The rows of a group lie close to one hidden flat surface of 12 dimensions, which may be shifted away from zero. Surfaces can cross.
In the rows, zero is written as 128.
Known rows, each followed by its group:
[146  88 142  99 160 166  95 139 132 113 147 134 198 153 113  51 151 153] | q_776
[ 77 131  89 166  67 130 101 143 129  83 120 140 239 125  87 216  83 138] | q_753
[120 142 160 134 148 117 125 120 122 133 126 125  70 111 159 109 160 133] | q_776
[ 67 160 129 150 124 121 159 137 174  94 121 189 170  85 182 113 103 127] | q_358
[111 116 121 152 121 117 168 172 165 117 147 139 169 124 192 144 109 122] | q_753
[118 147 146 142 141 148 132  92 138 147 142 120  99 139 114 104 136 149] | q_341
[167 147 122 115 107 134 182 153 108  65 140 167 193  89 105 197 133  73] | q_753
[102 112 153  92 119 158 123  93 120 137  98 111  97  91 128  68 131 120] | q_358
[117 145 113 148 130 142 153 106 153 110  89  96  95 162 147 107 114 113] | q_358
[133  73 111 126 193 124 114 182 128 116 140 104  67 127 177 176 110  94] | q_753
[148 137  95  77 140 165 130 136 155 124 182 181 155 207 158 113 150 134] | q_341
[ 86 141  86 136 144 101  98 142 154  92 147 178 174  97 174 163 100 141] | q_776
[144 122 185 132  93 149 212 140 145 101 145  76 165 135 161  88 148 101] | q_753
[ 98 145  85 130 111 177 152 108 157 147  69 161  81 165 124  88  90 100] | q_776
[114 146 122 103 128  95 148  82 140 143 131 107 110  61 184 110 110 136] | q_358
[140 158 111 101 134 119 135 113 126 123 104 151 158 129 152 108 165 143] | q_753
[103 102  98 164 126 149  57 142 139  67 160 120 133 157 116 152 111 115] | q_358
[ 53 161 139 151 114 161  92 147 149 111 110 190  73 193 109 128 133 122] | q_341
[ 85 146 125 143  80 121 172 130 155 171 140 149 173 116 163 147  98 160] | q_358
[109  94 137 118 110 113  99 182 108 142 109 131 168 140 125 141 129 145] | q_753
[ 64 150 117 108  87 125 114  87 130  81  52 118 140  95 112 107  89 106] | q_358
[ 85 101 147 143 126 143 101 133 138 145 143 130  74 101 139 106 101 120] | q_776
[127 116 153 125 123 111 146 139 123 160 120 142 111 105 108 116 104 118] | q_753
[139 167 147 126 123 122 128 103 113 155 130 146 100 130 114 129 164 147] | q_341
[148 118 125 171  76 116 128 115 155 106 153 119  97 107 174  36 131 113] | q_776
[135 153 106 137 153 137 172 134 114 130  89 138 190 107 141 175 150 144] | q_341
[106  89 100  93 116 173 143 163 129 161 105 159 196 146 130 135 103 137] | q_341
[148  90  99 147  88  93 156 178 124 141 112 140 138  88 142 150  79  93] | q_341
[129 161 114 120  42  71  92 145 108 118 118 157  45 153 153 141 164 105] | q_341
[131 156 129 134  87 135 135  97 117 168 128 164 140  89 111 103 143 152] | q_776
[153  96  94 117 159 161  91 110  92 140 111  99  91 104 122 129 152 129] | q_358
[105 128 118 126 119 125 112 147 142 128 103 143 149 169 157  99 142 156] | q_776
[147 110 124 185 115 138 106 136 127 146 164 151 117 102 114 124 132 133] | q_341
[111  99 161 141 139  81 125 166 157 126 120 125 163 154 129  73  88 146] | q_753
[ 95 118  67 103 152 164 117 128 122 133  90 112 103 146 151 196 113 117] | q_358
[155 141 114 179 103 129 141 146 133 124 105 141 102 158 135 106 152 118] | q_753
[180 147  61 103 130 141 216 121 125 151  80 125 203 130 148 170 119 126] | q_776
[114 154 151 142 124 137 143 129 136 120 128 155 154 139 110 121 139 138] | q_776
[157 133 139 158 125 132 136 116 136 123 133  86  66 180 137  96 158 115] | q_358
[132  96 111 195  96 122 100 148 117 149 161 128 106  78 134 156 123 132] | q_358
[186 112  74 117 103 115 114 150 104 116 106 113 112 167 142 140 155 107] | q_776
[139  97 143  29 136 147  91 136  80 135 165 136 138  97 132 153 174 128] | q_753
[129 102 124 107  61 150 155 139 109 158  85  97 185 139 130 114 145 146] | q_341
[133 123  85 113 110 155  73 133 117 135 152 163 127 147 167 124 185 161] | q_753
[120 114 114 113 102 106 141 138 134 133 142 112 137 101 150 150  90 113] | q_358
[ 63 167 156 115 158 109 209  86 201  74 154  68  83 129 181 152  37  73] | q_776
[141  86 118 136 185  98  67 139 135 134  94  98 152 151 142  47 132 180] | q_753
[ 76 147 162 131  61 153 172 136 138 153  90 138  99 148 150 101 138 123] | q_358
[122 200 141 180 149 114  98  85 143  89 191 150 124 140 113 154 163 161] | q_341
[135 132 110 112 138 102 130 149 113  92  89 142  91  98 139 160 118  78] | q_358
[114 123 136 108 103 116 128 121 115 176 114 111  90 121 128 134 118 136] | q_776
[106 168 140 162  57  79 127 139 105 123  74 141  86 129  85 165 122 106] | q_358
[ 87  96 119 146 103 144 103 143 127 139  91 135 105 116 107 110  89 118] | q_341
[ 99 124 127 170 145 158 132 171 159  95 132 141 170 175 164 129 147 144] | q_776
[ 74 106 117 179 138 194  91 127 147  93 128 129 192 145 103 120 118 153] | q_341
[121 130 121 135 140 163 110 114 147 139 165 169  78 137 112 103 114 120] | q_753
[112 135  98 115  85 118 195 159 124 140  48  94 103 136 201 171 125  97] | q_341
[154 200 145 175 159 156 166 114  85 135  45 164 170 100 102 146 232 175] | q_341
[149 152 146 146 120 146 131 123 106 124 114 122  56 155 114 136 184 111] | q_776
[120 112  44 211 175 128 107 106 149 135  98  69 107 107 183 160 102 150] | q_753

New rows, each followed by its group:
[133 134  81 137 126 140 111 105 125  94 105 118 164 115 148 125 141 136] | q_358
[174 166 111 183 104  79 172 106 143 102 132 123  99  85 147 126 114  95] | q_753
[156 179 123 224  57 108 198 125 150 135  92 125 157 137 151  98 151 141] | q_358
[ 95 126  73 123 133 215 181  52 180 150 148 102 147 102 183  99  74 129] | q_776
[106 183 128 118 107 124  77 112 113  94 158 122  60 182 151 184 202 135] | q_341
[136 164 105  93 113 102 164 155  96 126  61 160 110 106 159 188 151  98] | q_358
[126 133 135 171 124 146 106 141 123  94 140 139 136 153 100 142 154 128] | q_341
[108 134 150 134 140  68 115 137 148 128 120 144 106  85 198  68 137 149] | q_776
[135 159 145  99  81 112 164  97 135 160 103 145 162 135 103  71 116 140] | q_776
[112 173 129 179 143 109 148 181 145  80  78 173  68 175 156 152 153  92] | q_776
[153 117 124 107 115 101 111 169  99  90 106 131 177 139 127 146 154 122] | q_753
[149 136 142  83 161 120 104 131 144  82 190 101  62 213 162 127 161 104] | q_358
[121 122  96 152 115 130 110 133 135  95 116 131 150 129 136 120 122 122] | q_341
[124 127 140  95 151 123 150 153 143 124 134 146 142 168 114 149  99 107] | q_358
[100 104 121 136 122 191 137 184 135  85 148 153 131 172 109 201 104  73] | q_753
[123 165 141 141 112 123 162 119 126 121 121 101 160 146 137 166 162 144] | q_341
[125 146  93 140 131 136  98 124 130  59 103 106  96 171 164 123 167 113] | q_341
[ 84 166  93 116 157 161 134  87 144 129  96 143 143 142 130 147 116 149] | q_753
[ 66 123 117 145 169 165 115 125 153 112 150 127 133 138 128 174  88 133] | q_341
[108  90 152 120  86 179 130 151 103 140  73 107  57 151 107 111 133  83] | q_358
[183 154 148 130 123  85 188 145 132 148 154 144 135 135 155 120 157 130] | q_358
[128 146 124 136 125 140 113 108 144  72 137 144 160 154  85 104 116 112] | q_753
[149 132  51 160  94 167 185 139 124 187  51 149  82 130 159 152 121 108] | q_776
[134 136 164  79 151 138 152 177 127 132 147 221 206 126 115 120 148 134] | q_358
[ 94 130 181 120 165 112 147 161 129 139 113 145 133 132 111 141 118 133] | q_776
[117 148 119 179 111 123 137 128 131 134 107 141 100 106 151 128 142 131] | q_358
[ 80 128 134 154 130 111 114 169 168  58 135 157  99 158 122 139  65  73] | q_776
[142 107 133 125  90 104 147 121 128 127 132  99 117  85 151 105 111 104] | q_358
[196  90 105  88 128 121 142 143 105 118 123 118 199 115 100 126 114 106] | q_358
[125 131 138 126 116 109 138 138 132  83  99 131  96  95 141 105 118  82] | q_358
[106 151 211 169  89  55 126 112 152 147 169 134  87 110  72  87  78 132] | q_358
[149  82 139 111 182 199 113 141  99 190 143 159 115 104 110 109 167 152] | q_358
[139 120 118 114  92 140 158 148 131 131  95 121 141 168 147 103 130 114] | q_341
[143 142 136 146 106 133 173 122 142 127  82  84  97 200  94 109 109 103] | q_358
[127 118 135 125 133  83 109 158 127 132 124 176 137  79 118 110 101 124] | q_776
[164 156  75 178 177 133 135 113 137 165 108 209  87  91 118 115 118 127] | q_753
[116 149 160 120  85  89 136 116 132 101 130 116 150 134 116 109 112 117] | q_753
[137 110 117 154 150 181  98 117 135  87 140 136 146 161  71  97 117 117] | q_753
[117  98  96 135  81 184 159 182 133  95  86 123 141 163 178 136 138  87] | q_358
[117 172 138 124 179  93 100 100 120 131 132 154  63 115 118 148 142 139] | q_358
[104  74  98 107  71 122  94 128  86 155  68  88 166  63 123 140 102 139] | q_341
[158 114 132 160 156 143 126 127 110 112 104 106 130 112  98 124 141 116] | q_341
[139 145 118 153 135 110 124  97 122  80  72 119 118  65 126  77 121 106] | q_358
[181  73 161 172 127 122 122 190 102 114 162 114 112 108 121 134 157 103] | q_776
[119 136 120 123 100 138 117 111 113 160 108 123 126 127 130 119 155 156] | q_753
[ 90 122 117 140 126 202 154 129 131 127  58 141 121 113 157  90 141 118] | q_358
[155 118 115 101  71 121 118 126  91 119 115 128 184  89 120 119 150 132] | q_358
[143 129 104 147 123 116 109 130 133 109 121 143 102 129 135  98 132 112] | q_341
[103 130 110  96 126 114  65 108 111 116 164 132 110 101 119 179 116 130] | q_776
[ 62 124 125 158 169 121 132 160 177  69 159 152 136 107 152 185  53  96] | q_776
[137 148 208  83 105 120 143 101 103 154 145  96 162 157  59 113 159 154] | q_776
[ 99 118 150 154 103 125 146 148 162 113 133 130 133 149 129  99  92 113] | q_776
[160 140  19 104  98 173 109  92 107 163  72 177 119 129 124 118 140 126] | q_776
[107 135 158  77  62  98 111 109  95 119 135  83  91 121 124 165 140 111] | q_753
[ 98 142  67  91 162 130  90  98 137 141  79 206 157  82 130  95  93 151] | q_341
[176 139 119  94 152 113 151 133 134  88  80 140  85 164 110  77 115  64] | q_776
[113 141 152  87 125 137 136 135 108 131  88 144 106 152  97 127 134 108] | q_358
[ 96 120  89 109 106 154  78 111 141 110 154 157 152 137 102 132  89 126] | q_776
[ 66 146 153 119  46 107 153 141 138 104  83 134 114 124 133 118  90  88] | q_358
[116 162 139 118  92  92 130 151 126 155  79 199 137 159 109  97 140 149] | q_753
[144 143 129 130 116 104 130 127 137 114 155 133 140 141 140 128 143 134] | q_358
[139 135 128 175  79 132 182 138 134 164  95 123 142 130 125 116 125 135] | q_358
[148 120 132 111 153 121 154 138 133 116 129 133 175 116 131 115 119 127] | q_776
[109 103 130 156 150 123 119 176 124 128 128 123 115 119 170 168 140 136] | q_776
[152  90 112 158 103 133  90 128  98 134 150  87  78  99 117 158 137 113] | q_753
[121  83 148 131 134 152 154 195 145  95 137 170 149  94 154 107 103  81] | q_358
[ 91 163 153 145  99 141 102 120 116 147 125 174  97 132  94 142 156 147] | q_776
[ 91 112 157 210 147 204 161  97 161 135  82  74 105 144 108  42 109 134] | q_341
[ 58 129  79 128  98 131 106  93 134 111  79 105 133  80 149 158  75 122] | q_358
[ 70 137 132 101 183 172 100 126 138 161 111 205  85 141  82 124  96 129] | q_341
[151 143 139  60 152  83 162 107 140 117 143 115 124 113 160 107 113 109] | q_358
